The rows of each matrix lie in a flat space through zero, up to rounding. After each matrix: how many dimensions does the smallest such space have?
(in the rows, 128 means zero)

[[108 148 126 177 130 117 138  96 123 139 123 129 120 139 132 143 138 124
  123 132 102 120 121 129 144]
 [148 111 134  82 137 128 112 153 138 117 129 135 137 115 126 121 113 130
  119 116 156 125 135 128 109]
 [126 134 136 136 145 107 120 120 136 129 123 139 132 122 134 139 121 123
  104 111 134 112 128 133 121]
 [177  82 136  11 140 146  95 190 147 101 134 140 145 104 117 105  98 137
  125 116 188 131 144 121  90]
 [130 137 145 140 204  81  86  66 165 126 108 186 121 137 124 183 100 122
   52 109 125  54 123 115 127]
 [117 128 107 146  81 172 159 131 102 135 138  96 116 146 119 106 156 136
  188 169  97 169 124 121 154]
 [138 112 120  95  86 159 145 178 111 123 141  97 136 117 128  91 138 133
  172 136 143 172 134 134 120]
 [ 96 153 120 190  66 131 178 154  91 146 138  75 134 118 150  98 161 121
  171 123 112 181 125 156 136]
 [123 138 136 147 165 102 111  91 144 130 117 155 123 134 128 158 117 124
   90 119 121  91 124 123 131]
 [139 117 129 101 126 135 123 146 130 122 131 127 132 122 126 119 123 130
  132 127 142 134 132 127 120]
 [123 129 123 134 108 138 141 138 117 131 132 113 128 128 130 116 137 129
  147 134 124 146 128 132 131]
 [129 135 139 140 186  96  97  75 155 127 113 173 120 139 122 171 108 125
   73 119 120  71 123 116 131]
 [120 137 132 145 121 116 136 134 123 132 128 120 133 120 138 125 131 123
  124 115 131 133 128 139 124]
 [139 115 122 104 137 146 117 118 134 122 128 139 120 140 113 132 124 135
  134 148 123 121 128 111 135]
 [132 126 134 117 124 119 128 150 128 126 130 122 138 113 136 119 124 125
  123 110 146 134 132 139 114]
 [143 121 139 105 183 106  91  98 158 119 116 171 125 132 119 160 102 128
   79 118 138  79 128 114 121]
 [138 113 121  98 100 156 138 161 117 123 137 108 131 124 124 102 134 134
  161 140 137 158 132 128 125]
 [124 130 123 137 122 136 133 121 124 130 129 125 123 135 125 128 134 130
  138 139 117 132 126 124 137]
 [123 119 104 125  52 188 172 171  90 132 147  73 124 134 123  79 161 138
  215 168 112 200 129 129 145]
 [132 116 111 116 109 169 136 123 119 127 134 119 115 148 110 118 140 139
  168 169 107 146 126 109 148]
 [102 156 134 188 125  97 143 112 121 142 124 120 131 123 146 138 137 117
  112 107 116 125 123 146 131]
 [120 125 112 131  54 169 172 181  91 134 146  71 133 121 134  79 158 132
  200 146 125 198 131 142 133]
 [121 135 128 144 123 124 134 125 124 132 128 123 128 128 132 128 132 126
  129 126 123 131 126 132 131]
 [129 128 133 121 115 121 134 156 123 127 132 116 139 111 139 114 128 124
  129 109 146 142 132 142 114]
 [144 109 121  90 127 154 120 136 131 120 131 131 124 135 114 121 125 137
  145 148 131 133 131 114 130]]
 | 3

[[ 71 121 109 151 138 136 116 108 113 118 153 136  97 122 141 108 124 132
  132 130 131 130 148 145 114]
 [121  83 121 145 148 151 135 134 126  87 111 158 105  99 128 109 104 130
  140 124 141 126 123 135 140]
 [109 121  69 111 118 143 121 111 118 152 140 108 128 109 146 132 130  97
  115 139 163 142 115 131 130]
 [151 145 111  45 142 146 127 126 141  90 130 117  99 135 138 116 120 130
  127 126 152 120 147 144 134]
 [138 148 118 142 116 133 113 136 119 132 129 117 151 136 147 141 123 125
  127 138 114 152 110 126  89]
 [136 151 143 146 133 106 135 132 115 162 131 119 112 133 115 137 146 122
  140 118 141 129 100 136 111]
 [116 135 121 127 113 135 107 125 152 149 143 120 141 117 147 115 141 125
  147 122 149 137 132 138 142]
 [108 134 111 126 136 132 125  68 113 109 118 141 128 161 149 141 112 121
  112 140 131 137 127 119 137]
 [113 126 118 141 119 115 152 113 146 167 124 116 140 122  97 157 120  88
  120 133 149 126  95  97 135]
 [118  87 152  90 132 162 149 109 167 129 127 129 147 126  83 145 131 127
  112 102 127 102 138  93 177]
 [153 111 140 130 129 131 143 118 124 127  93 141 145 132 118 152 109 137
  117 124 117 123  99 123 154]
 [136 158 108 117 117 119 120 141 116 129 141  87 134 130 144 120 139 115
  111 135 117 143 153 146 140]
 [ 97 105 128  99 151 112 141 128 140 147 145 134  80 122 120 124 136 131
  109 122 127 102 150 124 128]
 [122  99 109 135 136 133 117 161 122 126 132 130 122  89 131 120 124 133
  139 130 138 133 127 147 130]
 [141 128 146 138 147 115 147 149  97  83 118 144 120 131  61 131  96 143
  149 145 104 141 108 117 116]
 [108 109 132 116 141 137 115 141 157 145 152 120 124 120 131 120 151 128
  124 138 120 142 137 100 122]
 [124 104 130 120 123 146 141 112 120 131 109 139 136 124  96 151  87 141
  125  97 107 133  92 136 138]
 [132 130  97 130 125 122 125 121  88 127 137 115 131 133 143 128 141  96
  117 119 138 152 136 126 113]
 [132 140 115 127 127 140 147 112 120 112 117 111 109 139 149 124 125 117
   86 147 115 111 141 130 133]
 [130 124 139 126 138 118 122 140 133 102 124 135 122 130 145 138  97 119
  147  63 126 138 140 154 104]
 [131 141 163 152 114 141 149 131 149 127 117 117 127 138 104 120 107 138
  115 126  71 135 109 117 127]
 [130 126 142 120 152 129 137 137 126 102 123 143 102 133 141 142 133 152
  111 138 135  69 157 142 106]
 [148 123 115 147 110 100 132 127  95 138  99 153 150 127 108 137  92 136
  141 140 109 157  83 129 132]
 [145 135 131 144 126 136 138 119  97  93 123 146 124 147 117 100 136 126
  130 154 117 142 129 101 108]
 [114 140 130 134  89 111 142 137 135 177 154 140 128 130 116 122 138 113
  133 104 127 106 132 108  48]]
 | 16

[[173 127 114 137 100 116 168 199 108 112 126 124 105 138 136 130  95 139
  127 123 146  93 135 109  89]
 [127  97 124 141 128  88 168 166 151 134  79 137 132 155  93 164 141  74
  142 134 113 153  93  94 134]
 [114 124  96 119 138 103 120 117 137 127 131 168 141 140 136 100 131 118
  130 134 144 126 128 156 131]
 [137 141 119 202 113 127 123 133 106 140 168 127 122 144  68 162 118 145
  137 151  95 176 122 163 106]
 [100 128 138 113  65 125 127  79 118 127 142 133 122 136 126 100 133 115
  106 135 112 191 186  58 182]
 [116  88 103 127 125 100  94 145 120 130  68 138 117  74 161  99 142  90
  156 112 173 118 123  93 124]
 [168 168 120 123 127  94 153 129 114  75 151 133 147 141 102 126 132 143
  135 128 135 137 121 134 109]
 [199 166 117 133  79 145 129 130 108 105 163 124 125 130 114  90 143  94
  140 157 118 108 100 140 120]
 [108 151 137 106 118 120 114 108 150  95 172 110 122 153 122 104 153 146
  147 131  58 103 136 132 132]
 [112 134 127 140 127 130  75 105  95 108 105 131 120 115 135 161 131 111
  144 111 147 136 124 141 121]
 [126  79 131 168 142  68 151 163 172 105 173 142 124 133 136  78 147 119
  163 154 132 141 136 102 126]
 [124 137 168 127 133 138 133 124 110 131 142 113 125 147 124 110 132 114
  119 127 158 165 138 177 135]
 [105 132 141 122 122 117 147 125 122 120 124 125 145 132 131  95 158 149
  134 115 134 140 102  99 131]
 [138 155 140 144 136  74 141 130 153 115 133 147 132  80 100 143 113 117
   99  92 179 114 125 167 147]
 [136  93 136  68 126 161 102 114 122 135 136 124 131 100 103 132 110 199
  103 104 118 107 149 124 128]
 [130 164 100 162 100  99 126  90 104 161  78 110  95 143 132 157  75 155
  117 113  99 143 128 145 162]
 [ 95 141 131 118 133 142 132 143 153 131 147 132 158 113 110  75 177 109
  147 144 133 132  65 119  91]
 [139  74 118 145 115  90 143  94 146 111 119 114 149 117 199 155 109 150
   95 101 123 134 111 150 146]
 [127 142 130 137 106 156 135 140 147 144 163 119 134  99 103 117 147  95
  102 126  95 108  95 140 120]
 [123 134 134 151 135 112 128 157 131 111 154 127 115  92 104 113 144 101
  126 101 122 101 114 122 118]
 [146 113 144  95 112 173 135 118  58 147 132 158 134 179 118  99 133 123
   95 122 165 156 157 166 158]
 [ 93 153 126 176 191 118 137 108 103 136 141 165 140 114 107 143 132 134
  108 101 156 154 139 118 150]
 [135  93 128 122 186 123 121 100 136 124 136 138 102 125 149 128  65 111
   95 114 157 139 117 128 147]
 [109  94 156 163  58  93 134 140 132 141 102 177  99 167 124 145 119 150
  140 122 166 118 128  77 185]
 [ 89 134 131 106 182 124 109 120 132 121 126 135 131 147 128 162  91 146
  120 118 158 150 147 185  95]]
 | 19

[[140 121 123 107 113 130 111 105 159 133 119 118 107 127 136 112 136  87
  138 148 154 123 134 125 139]
 [121 107 138 167 138 119 167 167  73 123 124 165 167 140  99 171 104 221
   90  94  84 163 138 147 113]
 [123 138 128 128 133 129 126 129 126 127 134 123 128 125 132 124 131 124
  134 127 126 121 122 124 126]
 [107 167 128 133 150 132 123 138 117 122 153 109 132 117 142 116 137 119
  148 120 116 101 104 114 119]
 [113 138 133 150 145 126 145 153  94 122 139 136 150 128 121 143 121 170
  120 107  99 131 120 130 116]
 [130 119 129 132 126 126 134 132 122 128 123 136 133 131 122 136 123 142
  120 125 124 137 133 133 127]
 [111 167 126 123 145 134 114 127 131 124 151 103 122 115 147 107 141  98
  155 130 128  96 104 111 124]
 [105 167 129 138 153 132 127 143 109 121 154 112 137 118 140 120 135 130
  145 116 110 104 103 115 117]
 [159  73 126 117  94 122 131 109 151 138  92 151 118 143 110 142 118 131
  103 143 150 163 163 147 143]
 [133 123 127 122 122 128 124 121 138 130 123 127 122 129 129 125 129 117
  129 134 137 129 132 128 132]
 [119 124 134 153 139 123 151 154  92 123 131 146 153 133 113 152 116 183
  109 106  98 143 129 136 117]
 [118 165 123 109 136 136 103 112 151 127 146  96 108 114 153  96 147  70
  162 142 145  91 107 108 131]
 [107 167 128 132 150 133 122 137 118 122 153 108 131 117 143 114 137 117
  149 121 117 101 103 113 119]
 [127 140 125 117 128 131 115 118 143 129 133 114 117 123 139 113 136  98
  143 137 140 113 121 120 131]
 [136  99 132 142 121 122 147 140 110 129 113 153 143 139 108 153 113 173
  101 117 115 157 145 144 126]
 [112 171 124 116 143 136 107 120 142 125 152  96 114 113 153  98 146  80
  162 136 137  89 102 107 126]
 [136 104 131 137 121 123 141 135 118 129 116 147 137 136 113 146 117 158
  108 122 121 150 142 140 128]
 [ 87 221 124 119 170 142  98 130 131 117 183  70 117  98 173  80 158  63
  190 129 125  54  71  87 116]
 [138  90 134 148 120 120 155 145 103 129 109 162 149 143 101 162 108 190
   92 113 109 167 150 149 125]
 [148  94 127 120 107 125 130 116 143 134 106 142 121 137 117 136 122 129
  113 138 142 150 150 140 138]
 [154  84 126 116  99 124 128 110 150 137  98 145 117 140 115 137 121 125
  109 142 149 155 156 143 141]
 [123 163 121 101 131 137  96 104 163 129 143  91 101 113 157  89 150  54
  167 150 155  88 108 106 135]
 [134 138 122 104 120 133 104 103 163 132 129 107 103 121 145 102 142  71
  150 150 156 108 124 117 138]
 [125 147 124 114 130 133 111 115 147 128 136 108 113 120 144 107 140  87
  149 140 143 106 117 116 132]
 [139 113 126 119 116 127 124 117 143 132 117 131 119 131 126 126 128 116
  125 138 141 135 138 132 135]]
 | 2

[[183 146 114  86 133 158 130 157 136 128 142 161 146  98 157 127 104 155
  174 113  94 163 152 157 103]
 [146 146 134 108 126 135 138 142 144 130 128 148 117 131 145  98 124 122
  161 128 100 163 136 134 117]
 [114 134 141 133 124 118 136 125 138 130 120 128 109 147 127 103 137 108
  132 136 122 139 122 118 131]
 [ 86 108 133 164 126 107 121 103 114 127 120  97 123 144 101 145 144 115
   83 137 163  88 110 107 149]
 [133 126 124 126 129 131 126 129 125 127 131 129 134 122 129 136 125 135
  127 125 129 125 130 132 127]
 [158 135 118 107 131 144 127 142 129 127 136 144 142 109 142 134 115 146
  149 119 113 142 141 144 115]
 [130 138 136 121 126 127 136 133 139 130 125 137 115 137 135 104 130 117
  144 131 114 148 129 126 125]
 [157 142 125 103 129 142 133 145 138 129 133 149 131 117 146 116 117 136
  159 122 104 156 141 142 114]
 [136 144 138 114 125 129 139 138 144 130 125 144 111 138 141  95 129 115
  155 131 104 159 131 129 121]
 [128 130 130 127 127 127 130 129 130 128 127 130 125 131 129 122 129 125
  131 129 125 132 128 127 128]
 [142 128 120 120 131 136 125 133 125 127 133 132 139 115 132 140 121 141
  132 122 126 127 134 137 123]
 [161 148 128  97 129 144 137 149 144 130 132 156 125 120 152 104 117 132
  170 123  94 168 142 143 110]
 [146 117 109 123 134 142 115 131 111 125 139 125 158 100 127 170 115 158
  118 116 141 106 136 142 124]
 [ 98 131 147 144 122 109 137 117 138 131 115 120 100 158 120  97 145  97
  122 141 129 133 115 109 138]
 [157 145 127 101 129 142 135 146 141 129 132 152 127 120 148 109 118 133
  164 123 100 161 141 142 113]
 [127  98 103 145 136 134 104 116  95 122 140 104 170  97 109 201 119 164
   82 117 170  70 128 135 137]
 [104 124 137 144 125 115 130 117 129 129 121 117 115 145 118 119 139 112
  114 136 137 121 118 114 138]
 [155 122 108 115 135 146 117 136 115 125 141 132 158  97 133 164 112 160
  128 115 132 116 140 146 120]
 [174 161 132  83 127 149 144 159 155 131 132 170 118 122 164  82 114 128
  193 123  75 192 148 148 102]
 [113 128 136 137 125 119 131 122 131 129 122 123 116 141 123 117 136 115
  123 134 131 128 121 119 134]
 [ 94 100 122 163 129 113 114 104 104 125 126  94 141 129 100 170 137 132
   75 131 172  74 113 114 148]
 [163 163 139  88 125 142 148 156 159 132 127 168 106 133 161  70 121 116
  192 128  74 196 143 140 106]
 [152 136 122 110 130 141 129 141 131 128 134 142 136 115 141 128 118 140
  148 121 113 143 138 141 117]
 [157 134 118 107 132 144 126 142 129 127 137 143 142 109 142 135 114 146
  148 119 114 140 141 144 116]
 [103 117 131 149 127 115 125 114 121 128 123 110 124 138 113 137 138 120
  102 134 148 106 117 116 140]]
 | 2
